There are 4 nested groupings, the coarsest first. Each group lies inside one group of the grouping before and may be the whole of it. The rows also spread widely along 15 directions, which tell nothing about the answers.
(in the rows, 128 means zero)
Known rows, each followed by its group in each grouping:
[124 121 129 112 147 134 131 130 133 127 137 133 101 114 121 142 129 140
 128 123 117 133 110 118 144]
Z_994 Z_985 Z_462 lif
[103 115 140 177 111 161  58  58 107 152 114 179 137 102 176 110 193 195
 136 140 158 143 167  86 161]
Z_994 Z_224 Z_35 pidap
[120 110  95 100  68  80 140 144 122 142 195 155 135 156 114  94 150 128
 120  71 137 157 131 187 104]
Z_994 Z_224 Z_244 kitul
[103 141 116 155 114 139 168 111 114 115 169 128 154 111 109 180 114  88
 130 128  94 155 152 132 102]
Z_355 Z_475 Z_570 Feso
[166  78 118 103 141 113 149 155 138  99 156 135  79 177 136 139 104  89
 112 120 113 127 117 160 155]
Z_994 Z_985 Z_462 Pedag
[172 193 190 117 162 103  88 175 166 135 123 119 135 137 123 135 103 140
 113 110  97 140 129 101 103]
Z_994 Z_224 Z_244 sedo
[138 152 148  98 123 136 152 151  88 141  71  85 136 143 133 100 137 178
 129 135 151 127 125 106 149]
Z_994 Z_224 Z_395 zule
[150 165 123 107 154 114 106 117 156 157 127 156 159 135 107  77  77 127
 125 144 122 137 116 170  54]
Z_355 Z_673 Z_271 nok
[137 149 109 114 179 139 130 146 135 141 134 126 127 163 141 153 119  96
 133 156 157 116  86 156 109]
Z_994 Z_224 Z_35 mukul
[147 108 119 123 138 157 138 102 125 155 178 179 107  98 134 128 154 170
 119 140 125 178 108 119 154]
Z_994 Z_985 Z_401 maf
[107 100 111 107 133 136 134 116 167 108 125 119 110 173 107 125 105 113
 133 117 121  52  64 144  87]
Z_994 Z_985 Z_462 lif
[ 99  69 136  85 112 120  89 146 157 176 100 105 152 193 141  65 166 134
  90 180 157 115  97 179  73]
Z_994 Z_224 Z_244 sedo
[213 134 142 114 163 122 144 130 144  70 130 134 126 146 156  89  74 111
 127 125 108 105 129 159 148]
Z_994 Z_224 Z_395 zule
[125 168 151 141 115 136 131 134 105 142 117 100 172 138 139 129 146 171
 121 128 141 128 142 115 112]
Z_994 Z_224 Z_395 zule
[176 172 175 164 126 127  80 149 163  98 168 159 137 127 151 111 109  93
 116 139  97 143 144 150 111]
Z_994 Z_224 Z_35 mukul
[ 81  81 124 115 120 158 123 118 128 140 121 114 156 105 148 101 181 128
 115 187 134 142 118 156 124]
Z_994 Z_224 Z_244 kitul
[130 137 103 115 150 161 128 175 128 158 118 136  97 148  97  96 123 172
 136 125 133 133 105 120 124]
Z_994 Z_224 Z_244 kitul
[113  92 102 133 135 130 112 115 131 116 153 179 157  94 148 108 144  54
 135 185 108 190 165 155 146]
Z_355 Z_475 Z_570 Feso
[142 131 149  91 157  86 111 166 133 147  46 100 153 168 104 105  92 138
 123 120  99 129 188  90  98]
Z_994 Z_224 Z_244 sedo
[102  94 130 125 108 154 195 103 107  69 170  88 131  70 150 170 165 132
 121 115 106 129 124 149 173]
Z_994 Z_224 Z_35 pidap
[128 164 130 141 121 130 138 132 110 107 144 111 144 142 145 149 127 112
 130 129 148 105 118 154 127]
Z_994 Z_985 Z_401 maf
[144 163 177 112  80 128 163 139 141 173 173 126 151 173 121 176 158 123
 108 123 114 160  72  88  76]
Z_994 Z_224 Z_35 pidap
[108  70 130  93 124 120 115 143 138 118  85 107 119 173 136 107 160 163
 127 103 129 106 124  76 175]
Z_355 Z_475 Z_570 Feso
[115 140 147 121 108 162 143 104 131 100 106 155 144  71 121  99 133  83
 161 171  87 155 115  77 154]
Z_355 Z_475 Z_570 Feso
[103 111 151 130 123 116  95  56 155  87 119 118 139 136 161 138 131 117
 130 116 138  49  99 143 111]
Z_994 Z_985 Z_462 Pedag
[114 131 155 150 105 185 124  74 129 113 148 129 127 114 170 140 160 120
 126 172 150 109  66 141 142]
Z_355 Z_673 Z_271 nok
[162 132 118 121 137 115 156 152 130  96 160 141 149 121 120 105  99 109
 127 116  86 168 164 142 142]
Z_355 Z_475 Z_570 Feso
[139 110 213  78 107  92 159 131 136 141 114  71 106 119 101 173 118 175
  79  95  73 153 134  82 113]
Z_994 Z_985 Z_462 Pedag

New rows, each followed by its group in each grouping:
[124 107 139 108  89 123 104  73 123 140 115 160  70 126 116  91 119 167
 129  92 140 122 106 133 134]
Z_355 Z_673 Z_271 nok
[197 156 147 102 171 154 161 113 118 149 134 138 118 124 144 128 109 180
 120 142 133 163  92 109 156]
Z_355 Z_673 Z_271 nok
[129 129 118 121 150 132 111 155 118 143 144 139 107 120 134 128 152 176
 123 117 142 151 131 120 166]
Z_994 Z_985 Z_401 maf
[183 105 172  90  98 158 226 113 103 141 127  79 101 191 129 160 123 191
  92 122 128 113  65  93 139]
Z_994 Z_985 Z_401 maf
[ 97 140 136  64 176 125  88 181 113 160  28  83 113 139 145  83 152 137
 137 184 186 127  93 120 170]
Z_355 Z_475 Z_570 Feso
[136 108 113  66 141 140 164  60 135 129 108 165 129  79 116  77 103 110
 150 161 114 141  79 139 122]
Z_355 Z_673 Z_271 nok
[164 121 152 124  97 109 186  92 118 132 189 136 147 181 155 226 159 126
 117  75 116 146 116  72 134]
Z_994 Z_224 Z_35 pidap
[112  97 108 115 147 129 139  99 145 110 154 156 173  60 133 112 140 100
 132 156  85 168 159 151 117]
Z_994 Z_224 Z_35 pidap
[ 72  43  87 156 133 180  78 108 112 132 102 165 100 110 151 103 172 127
 134 184 140 150 168 130 183]
Z_355 Z_673 Z_271 nok
[142 164 145 100 118 155 158 182 165 119 137 130 123 122  80 101 112 123
 140 123  75 131  69  91 105]
Z_994 Z_224 Z_395 zule
[116 107 149  98 154  81  69 129 166 141 101 139 162 148 143 129 126  57
 114 173 119 131 143 140  86]
Z_994 Z_985 Z_401 maf
[ 91 174 139 173 121 121  92 144 135  95 158 116 157 104 125 157 133 129
 134  90 107 125 168 123 124]
Z_355 Z_475 Z_570 Feso
[126 152 182  98  73 111 118 162 121 115  68 116 129 143 120  99 123  66
 139 151 105 144 131  90 137]
Z_355 Z_673 Z_271 nok
[111 133 147 167  80 158 132  74  93 104 147 129 179  98 179 134 188 165
 131 130 138 141 153 104 174]
Z_355 Z_673 Z_271 nok
[122 126 118 152 101 151  81 137 130 151 132 168 109 170 129  96 140 141
 131 132 146 134 123 125 127]
Z_355 Z_673 Z_271 nok
[130 153 146 150  93 129  87 147 126 111 136 164 149 111 144  92 143  98
 138 143 109 170 165 122 151]
Z_355 Z_673 Z_271 nok
[136 115 122 153 128 178 147  85  99  76  95 124 127 117 160  99 110 103
 147 171 135  91 140 156 155]
Z_994 Z_224 Z_244 kitul
[191 211 155  91 177 121 134 164 144 142 114 141 167 138 134 114 103 107
 147 149 118 152  97  97 113]
Z_994 Z_224 Z_244 kitul
[125 174  99 129 140 148 140 142 111 138 130 133 146 139 120 116 136 165
 155 106 149 118 112 115 126]
Z_994 Z_224 Z_244 kitul
[164 165 139 127 127 123 122 184 128 137 164 146 135 136 127 112 129 142
 117 126 117 171 136 130 136]
Z_994 Z_985 Z_401 maf
[153 132 149 153  95 156 127 187 104 107 102 116  84 199 135 117 125 128
 129 126 130 126 138  89 184]
Z_355 Z_475 Z_570 Feso
[135 165 117 142 161 138 123 184 101 135 117 111 132 148 133 143 128 147
 133 127 142 143 162 120 145]
Z_994 Z_224 Z_35 mukul
[125 128 133  63 140 141 173 141 108 117  73  86  99 127 122 101 116 122
 141 151 145 115  67 127 165]
Z_355 Z_475 Z_570 Feso
[114 172 155  84 135  89 167 115 108 108 113  70 184 101 143 157 133 121
 133 112 131 128 121 122 134]
Z_355 Z_475 Z_570 Feso
[148 160 197  63 100  50 114 121 138 114 100  93 221 153 187 105 165  95
 118 137 147 114 110 124 122]
Z_994 Z_985 Z_401 maf
[102 152 145 135 124 166 131 118 142  76 123  96 131 109 139 128 133 123
 141 138 130  58  70 135 132]
Z_994 Z_985 Z_401 maf
[124  77  56  97 157 138 143 158 140 139 151 166  85 166  97 104 121 137
 140 113 128 124  96 140 139]
Z_994 Z_985 Z_462 lif
[ 95 114 113 175 117 151  97  85 125  99 142 125 154 108 143 100 136 178
 120 120 136  84 160 170 113]
Z_994 Z_985 Z_401 maf
[146 229 144 117 165 130 111 147 142 122 141 131 136 102 127 134 113 146
 152 102 137 122  77 113 132]
Z_355 Z_673 Z_271 nok
[ 64 171 110 146 109 127 146 101 130 153 161 168 173  87  83 204 134  43
 162 135  85 168 138  93  53]
Z_994 Z_224 Z_35 pidap
[119 108 134 153 153 183 105 127 149 113 105 126  79 129 115 127 105 142
 126 145 111  90 114 122 124]
Z_994 Z_224 Z_395 zule
[103 151 121 114  97 117 142 138 104 128  89 115 182 172 129 126 149 109
 154 128 141 103 129  84 122]
Z_994 Z_985 Z_401 maf
[ 87 127  94 135  80 124 139 111 100  98 143 146  86 101  97 119 112  92
 155  87 125 117 141 173 124]
Z_994 Z_224 Z_244 kitul
[125 203 126 129 154 129 126 164 126 156 135 116 119 117  78 126  76 156
 126 111 122 145 124 149  76]
Z_355 Z_475 Z_570 Feso
[ 94  73 157 134 107  86 121 102 163 107 131  95 165 174 121 202 120  86
  94 104  76  89 170 113  65]
Z_994 Z_985 Z_401 maf
[102 141 158 121 119 118 109 165 135 146 116  98 167 139 126 131 145 116
 107 162 115 141 138 126  94]
Z_994 Z_985 Z_462 lif
[109  89  87  85 133 105 140 171 137 108 114 131 149 157 112  98 147 131
 149  96 107 119 140  94 154]
Z_994 Z_985 Z_462 Pedag
[120 124 159 138 124 146 102 137 130 150 128 124  95 148 138 167 158 149
 115 125 133 134 116  95 139]
Z_994 Z_224 Z_244 kitul
[161 137 161 106 115 119 169 161 186 102 205 117 149 130 110 138 108  92
  97 117  63 142  86 165  70]
Z_994 Z_224 Z_35 pidap
[143  88 157 102 145 127 165 150 123 123 105  66 152 177 155 171 157 161
 100 126 118 119 136  84 154]
Z_994 Z_224 Z_395 zule
[122 109 138 142  95 135  95  95 119 129 128 156 114 134 145 101 147 148
 123 133 144 121 132 132 139]
Z_994 Z_985 Z_401 maf
[147 181 125 187 145 176 127 202 158 110 182 113 152 165 105 134  91 131
 109 143  95 107 124 159  71]
Z_994 Z_985 Z_401 maf
[148 161 120 148 122 161 158 125 115 119 144 136 148 173 141 136 117  94
 142 154 142 121  96 129 123]
Z_355 Z_475 Z_570 Feso
[113 130 113 117 153 130 120  97 131 119 126 135 117 119 133 128 115 122
 140 125 144 112 105 146 131]
Z_355 Z_475 Z_570 Feso
[172 123 174 120 192 161  78 116 157 193 127 163  62 133 147 152 124 154
  96 185 141 169  82 116 121]
Z_994 Z_224 Z_35 mukul
[173  72 145  46 148 128 181  91 156 151 137 160 114 103 124 103 121 115
 111 169  91 182  78 129 120]
Z_994 Z_224 Z_35 pidap
[124 147 129  91 163 150 185 148 129 162 144  89 111 123  89 183 114 173
 112 115 115 146  75 114 107]
Z_355 Z_673 Z_271 nok
[179 156 136 136 104 122 129 107  67  97  89 164 107 135 161  73  90  89
 153 156 153 137 167 151 179]
Z_994 Z_985 Z_462 lif
[123 144 151 113  92 103 134 124 123 117 118 113 173 139 136 116 142 124
 129 114 119 124 142 118 110]
Z_994 Z_224 Z_35 mukul
[165 132  96 110 182 145 146  97 120 142 140 180 110  99 129 118 106 137
 148 141 131 160 116 132 145]
Z_994 Z_224 Z_395 zule
[125 163 106  95 189 134 160  95 125 131 124 111 147 117 131 161 112 143
 145 127 154  89  73 135 112]
Z_994 Z_985 Z_401 maf
[124  98 132 134 136 128  96 107 119 125 122 142  98  94 131  96 124 184
 113 120 122 139 168 145 151]
Z_994 Z_985 Z_462 lif
[119 148 104 121 124  85  94 112 126 112 160 169 148 113 141 107 148 150
 151  67 141 127 146 130 148]
Z_994 Z_985 Z_462 Pedag
[135  72 157 106 100 166 132  85 118 134 112 152  51  98 131  84 135 154
 115 160 126 159  95 124 178]
Z_355 Z_475 Z_570 Feso
[136 114 135 132 134 104 113 127 155 114 140 131 165 118 109 104 102 154
 110  96  73 136 192 140  84]
Z_994 Z_224 Z_244 kitul
[105 165 137  72 197 100 112 140 130 130  91  94 135  90 147 162 136  93
 142 147 155 122  94 137 140]
Z_994 Z_224 Z_395 zule
[167 103 144 143 145 110  86 100 153 117 133 138 123 168 145 108  88 166
  98 101 119 107 164 159 109]
Z_355 Z_673 Z_271 nok
[139 146 175  75 128 100 135  81 119 123 118 121  90  51 126 125 125 179
 127  82 121 144 110 121 154]
Z_994 Z_224 Z_244 kitul
[149 135 155 109 128 118 137 132 130 110 143 118 117 120 136 135 121 133
 114 119 118 130 116 138 141]
Z_994 Z_985 Z_401 maf
[170 148 199  80 169 141 188 176 163 121 110  82 112  92  76 162  73 128
 102 143  29 176 112  62 119]
Z_355 Z_475 Z_570 Feso
[103 120 153 123 108 136 133 143 129 119 148  86 119 107 124 135 145 166
  96 123 120 122 117 155 124]
Z_994 Z_985 Z_401 maf
[161 197 174 116  84 130 131 181 106 101 140 123 112 109 147  87 139 105
 135 137 136 158 102 148 168]
Z_994 Z_224 Z_35 mukul
[119 101 133  78 155 127 143 150 141 147  87 112 134 120 104 112 115 102
 121 171  98 152 129 128 102]
Z_994 Z_224 Z_244 kitul
[144  43 181 103 150 153  97  48 189 140 128 152  71 108 144 127 135 176
  89 143 101 118  79 114 119]
Z_994 Z_224 Z_35 pidap
[132  98 143 126 125 117 115 166 129 119 132 118 109 139 127 121 123 120
 102 133 104 166 168 140 148]
Z_355 Z_475 Z_570 Feso
[113 126 129  78 143 105 137 115 118 140  56 102 126 145 113 119 108 139
 141 114 137  98 126 110 109]
Z_994 Z_224 Z_35 pidap
[104 226 128 143 117 133 106 178 113 142 166 129 196 117 149 132 186 136
 148 135 163 145 104 119 131]
Z_994 Z_985 Z_401 maf
[147  93 136 100 169  88 105 124 150  78 130 134 102 124 159 143 108  67
 124 125 114 116 139 160 163]
Z_994 Z_985 Z_462 Pedag
[120 113 146 150  71 172 153 139 113 120 108 125 146 151 121 108 149 131
 131 153  96 137 147  81 129]
Z_994 Z_224 Z_35 mukul
[ 83 165 150 115 122  94  42 154 150 147 112 146 136 119 133 107 148  67
 135 163 145 133 113 150  98]
Z_994 Z_985 Z_462 lif
[109  60  90  78 101 146 189  94  91 136 106 137 104 125 118 100 155 158
 143 123 137 139 112 112 166]
Z_994 Z_224 Z_35 mukul
[176 176  73 109 197 158 167 164 106 176 124 148 128 156  98  95  89 204
 145 122 148 148 114 123 114]
Z_994 Z_224 Z_35 mukul
[170 141 128  68 214  87 141 116 129 146  97 101 103 143 118 139  64 185
 115  86 142 119 121 138 124]
Z_355 Z_475 Z_570 Feso
